The first 9 rows are patterns. Each new row is the sum of 3 different patterns, raised or lowered, with some noise. Before adding, each is slid sideways (what falls off one end comes back at the other) and multiplied by a number that may be negative. Names go in the order of the patterns.
(in the rows, 128 means zero)
Some rows, each with the names of its patterns after it:
[129 115 127  97 157 140 110 111 111 127 158 125 131  98 103 101 110 136
 124 150 128 125 125 138 120 101 115 125 147 121 103 133 128 124 148  98
  98 116 110] => gitil
[111 156 133 121 143 111 130 139 135 116 150 108 133  97 117 100 109 115
 150 141 138 154 109 105 102 151 109 111 158 152 122 140 105 145 141 141
 111 132 111] => zired
[ 98 139 116 109 135 122 117 152 138 137 128 122 148  98 135 109 137 154
 138 113 134 124 158 132 115 105 126 122 103 129 107 130  99 144 101 150
 111 127 103] => velug
[108 110 145 155  98 157 103 150 155 138 120 117 103 149 102 159 124 131
 144 124 118 144 132 134 114 150 150 145 105 101 122 114 139 129 112 118
 103 107 137] => Mer
[123 140 107 145 123 140 121 127 151  97 107 124 139 156 119 119 127 134
 133 151 139 132 149 101 148 151 130 146 112 102 126 104 105 106 116 157
 117  99  97] => Vofe
[122 154 131 116 117 133 153 150 152 120 134  98 138 156 107 116 151 129
 118 123 115 107 155 120 142 145 153 123 131 122 112 157 103 128 104 119
 134 116 118] => benoz
[100 105 153 103 117 130 149 114  98 136 150 107 149 118 116 133 124 146
 100 141 116 115 147 120 146 154  98 119 127 140 137 142 142 112  97 114
 130 123 144] => kinu
[117 123 104 153 101 111 102 151 145 110 106 116 117 112 140 103 151  97
 156 133 115 121 134 128 139 104 155 153 107 106 143 107 145 101  98 152
 122  97 153] => nafo
[159 117 137  99 138 121 146 157 149 151 121 140 150  99 120 123 126 105
 141 115 140 146  99 105 155 136 137 106 106  97 148 112 114 133 157 157
 127 136  97] => nug

New rows. What belongs after each?
[186 181 167 155 133 152 165 167 140 162 135 184 185 198 131 162 151 180
 129 149 174 122 201 169 163 164 174 140 149 159 109 131 139 187 153 150
 138 141 145] => gitil velug nug
[169 133 167 131 122 178 130 177 167  93 147 145 184 171 155 172 105 131
 131 136 156 173 113 141 181 144 129 140 174 139 144 156 189 140 178 146
 152 173 177] => velug Mer kinu
[ 97 159 183 129 132 134 116 150 117 133 161 137 119 157 110  98 153 143
 138 116 104 158 162 115 146 124 166  98 141 126 130 118 158 130 123 112
 170 128 127] => Mer Vofe nafo
[171 149 151 132 106 144 137 127 147 175 154 134 157 139 103 186 136 156
 153 143 154 127 141 101 188 128 117 133 138 149 143 112 145 153 130 112
 119 135 153] => gitil Vofe benoz
[129 113 167 118 134  99  99 138 126 138 108 147 130 109 128 141 138 131
 130 106 153  84 114 172 131  96 186  98 121 140 117 106 141 106 144 144
 184 113 128] => gitil Mer benoz
[120 111 178  85 117 161 151  97 126  93 120 181  96 134 186 136 137 137
 157  88 183 114 140 107 120 133 131 125 146 176 140 126 112 166 125 128
 144 129 125] => benoz nafo nug
[ 93  75 139 111 102 114  67 158  90 127 108 117 122 176 130 112 135 156
 142  98  93 150 148 116  87 178  81 116 107 115 121  93 135 163 127 125
  56 156  97] => Vofe benoz nafo
[132  87  67 100  68  35 118  93 124  35 116  84  51  90 112  78 114  77
  66  89 135  77 133  92  40  59  91 104  93  53  86  43  89  83  82  70
 108 137  75] => zired Mer kinu
[168 106 138 135 122 150 145 150 149 152  94 155 162 153 181 159 162 169
 124 139 129 104 163 168 208 109 153 153 136 139 165 136 169 145 109 159
 171 160 165] => zired Vofe nafo
[169 103 150 121 110 138 110 177  93 126 158 114 105 160 130 171 109 105
 155 130 129 139 144 154 157 113 133 157 146 136 121 134 104 155 118 169
 110 145 129] => zired velug nafo
[122 152 107 127 106 161 135 139 137 165 156 111 132 167 125 131 105 156
 164 122 114 168 122 138 148 132 148 150 104 174 156 151 118 152  93 115
  89 144 136] => Vofe benoz nafo
[118 131 150 132 144 180 159 133  97 167 143 131 100 159 129 171 147 144
 145 149 166 110 140 121 104 127 132 105 158  92 151  95 168 122 140 133
 120 158 105] => gitil velug kinu
[183 148 159 137 184 161 147 137 153 154 181 144 113 160 199 163 177 154
  97 206 159 188 167 166 181 191 224 163 147 174 203 213 139 119 171 140
 164 180 174] => gitil Vofe nug
[110 194 129 163 141 185 110 189 157 142 208 162 120 148 126 161 145 171
 169 181 166 187 113 192 172 160 135 174 182 155 111 117 167 163 145 187
 180 146 143] => velug Mer Vofe
[144 138 149 137 162 181 109 123 150 165 126 135 201 150 179 171 142 165
 149 140 133 168 167 137 171 125 206 182 196 129 155 180 157 145  90 140
 174 179 118] => benoz kinu nug
[125 159 104 171 114  88 147 151 109  95 119 115 136 135 154 125 157 115
  99 111 119 118 156 102 143 104 148 167 138 112 127  96 140 116 125 102
 143 179 133] => velug kinu nug
[ 80  70 115 120 118 145 151 155  98 131 105 130 106 124 155 159 125 112
  96 127 166 139 153  97 146 129 142 109 109 146 119 135 139 161  98 153
 118 125 104] => zired nafo nug
[151 122 180 128 142 138  83 137 107 140 103  88 164 167 154 145 178 100
 129 107 127 169 140 121 147 118 180 159 183 142 176 154 143  84 104 176
 151 167 113] => zired Vofe nug
[ 77  73  97 142 148 107 124 134 103  78 118 167  76  91 162  91  86 150
  57 142  81 116  73 126 114  97 116 115  50 146  97  94 107 110  70 107
  97 148  74] => zired Mer kinu
[123 171 154 171 160 100 131 161 129 128 151 105 146 164 105 158 159 144
 163 112 169 139 161 132 136 119 182 173 143 114 162 124 126 178 107 170
 143 138 145] => velug kinu nafo
[113 131 131  71 143 124 140 131 150 174 122  99 133 135 122 139 138 161
 103 171 116 164 147 130 124 137  98 138 152 137 113 125 108 112 157 150
 142 135 131] => zired velug kinu
[123 167 113 161 109 143 137 131 135 124 112 111 144 133 111 144 116 125
 141 101  93 116 123 120  86 123  76 158 153 128 141 137 159 156  95 128
 139 120 101] => gitil zired Vofe
[151 149 126 133 138 118 116  87 126  98 149  88 108 134 147 138 154 159
 115 144 137 136  78 145  94 147 174 163 142 116 163 112  75 143 109 159
 116 104 101] => zired kinu nug
[131 125 130  68  95 129 148 150 114 131  84 127 100  95 171 127  98 130
  91 113 108 164 125 174 125  91  84 111 145 162 100 119 108 124 125  91
 107 127 100] => gitil Mer Vofe
[108 113 130 159 121 152  91  75 102 146 107 100 156 153  98 124  93 153
 143 134 111 136  85 104 148 114 109 146 100 111 116 111  91 146 106 122
  86 122  79] => zired Vofe benoz
[146 123 131 122 150 174 139 168  84 131 191  80 112 153 153 100 113 125
 148 146 131 122 156 164 135 141  94 118 157  95 145 114 163 181 100 126
 112 184 139] => benoz kinu nug
[157 166 157 140 116 171 183 186 115 144 168 123 175 117 121 136 108 186
 145 141 102 164 184 144 143 123 145 165 143 162 115 146 119 122 146 116
 201 158 162] => gitil Mer Vofe
[173 121 169 123 136 151 166 139 166 181 140 191 146 193 123 167 129 133
 151 155 185 141 145 184 158 162 164 137 145 161 153 133 139 190 120 168
 138 133 153] => velug Mer nug
[ 99 142 150 133 173 137 144 128 110 121 115 157 169 172 134 146 114 168
 164 109 144 142 126  88 143 147 118 111 156  88 159 126 138 137 101 182
 128 146 159] => velug Vofe kinu
[147 145  84 107 122 109 125 139 101  87  97  89 126  95 108  78  98 143
 115 115 145 145 117  92  96 157  98 152  95  92 135  94 129  79 146 106
  83 143 123] => Vofe benoz kinu
[ 88  53  91  76  90 124 110  99 104 139 109  70  75 100 102 115  91  68
  81  86  74 139 104  90 100 117  81 113 101  84  76 122  94 111  83 134
 121 114 145] => gitil zired kinu
[198 102 135  82 133 189 153 141 122 172 125 138 141 172 174 190 146 151
 160 133 159 151 135 169 155 131 150 121 123 137 146 118 132 174 165 147
 139  93 146] => gitil velug benoz
[135  79  98  75 129 172  96 119  86 144 108 101 126 152  81 156 134  99
 104 132 107 122  87  73  89 133 102 155 108 116  86  98 106 119 131 136
  72  71  78] => Mer kinu nug
[ 90  66  88 100 105 101 111 109  89 124  92  66  75  86 108 107 149  46
  99  91  53  74 123  90 132 120  80 123  85 125 135 122  97  96 120  55
 107  99 106] => zired Vofe benoz
[140 135 171 153 144 171 135 123 162 167 115 109 113 142 179 122 172 136
 177 163 128 157 154 151 154 134 115 145 180 138 183 165 139 152 155 189
 130 151 139] => velug Mer nug
[106 113 140  87  89 126 132  66 137  70 136 148  87 124 151 115 116 109
 125  97 105 108 163 107 101 123 104 152 119 132  90 152  70 112 111 125
 106 144  88] => zired kinu nafo
[ 79 102  72 107  77  92  92  73  96  30  62  66  75  27 101  55  47  65
  78  75  69  60  78  79  94  96  79  74  64  52  70 123  43  72 113  61
  54  91  63] => benoz kinu nafo
[147 162 139 132 102 121 182 129  94 131 109 152 128 192 114 116 136 186
 136 140 123 150 132 155 132 141 167  94 154 162 124 144 167 105 170 115
 188 176 107] => velug benoz nafo
[117 133 103 110 125 144 125 158 154 127 135 153 101 172 128 124 116 136
 126 145 147 174 159 141 152 150 105 102 107 123 137 148 148 116 171 134
  80 138 157] => zired nafo nug
[ 97  99  56  74  25 101  58  98 109  81 111  99  60  85  71  91  77 126
 108  71  45  50  78  82  87  45  46  84  45  51  94  65  77  85 103  66
  83  79 115] => gitil Mer kinu
[ 78  93 134 114 164 122 105 110 135 107 113 126 134 102 168 113 129 116
 110  99 132  89  80 119 100  95 106 114  78 142 154 118  99 114 103 141
 133 109  71] => gitil zired Mer
[ 95 130 135 101 126  75 132 113  85 111  99 155 125  86 151 114  85 145
 144  64 118 114 161 118 109  75 120 111 138 155 179  83 112 123 120 104
 117 139 102] => gitil kinu nafo
[132 135 153 169 136 163 142 162 120  92 118 137 120 158 126 111 170 115
 141 133 172 107 137 147 120 129 147 134 155 166 119 191 138 161 116 109
 178 108 186] => velug kinu nug
[127 113 146 163 100 152 175 110 131 123 135 165 120 162 105 121 127 107
 139 131 118 152 143 128 141 136 109 128 160 187 151 106 150 137 175 173
  90 150 132] => gitil Vofe kinu
[ 92  96 157  71  67 159 158 101 115  85 131 130 138  66 139 107 107 113
  88 106 127 122  67 127 109 142 120  83 104  56  79  79  82  68 105 142
 131 135  97] => gitil zired nug
[112 116 126 161 106 132 105 156 104 143 136 122 109 125 132 134 144 124
 141 132 120 134 145 135 119 150 150 137 108  99 119  79 131 152 172  96
 137 139 126] => zired benoz nafo
[133 140 150 110 125 104 144 154 185 156 131 126 125 111 155 133  82 172
 157 122 143  91 180 162 163 118  98  99 122 144 152 102 162 136 159 148
 156 147 140] => gitil zired velug
[ 95 118 111 137 133 109 126 120 139  81 116  93 119 103 147  91 127 114
 133 130 139 110 156 150  80 108 150  89 125  91  90 162 152  91 160 127
 131  72 137] => velug nafo nug
[ 86 134 116 148 113  90  77 138 129 117 143  82 113 131  99 170 157 116
 149 171 116 104 107 122 177 124  94  98 144 108 153  84 161  84 121 151
 123 126 124] => Mer Vofe nafo
[133 155  71 146 131 132 119 124  80 120 134 102 111 109 169 119  63  94
 128 122 100 142 105 143 124 113 115 118 103 118 128 132 106 140  98 116
 129 170 156] => Vofe kinu nug
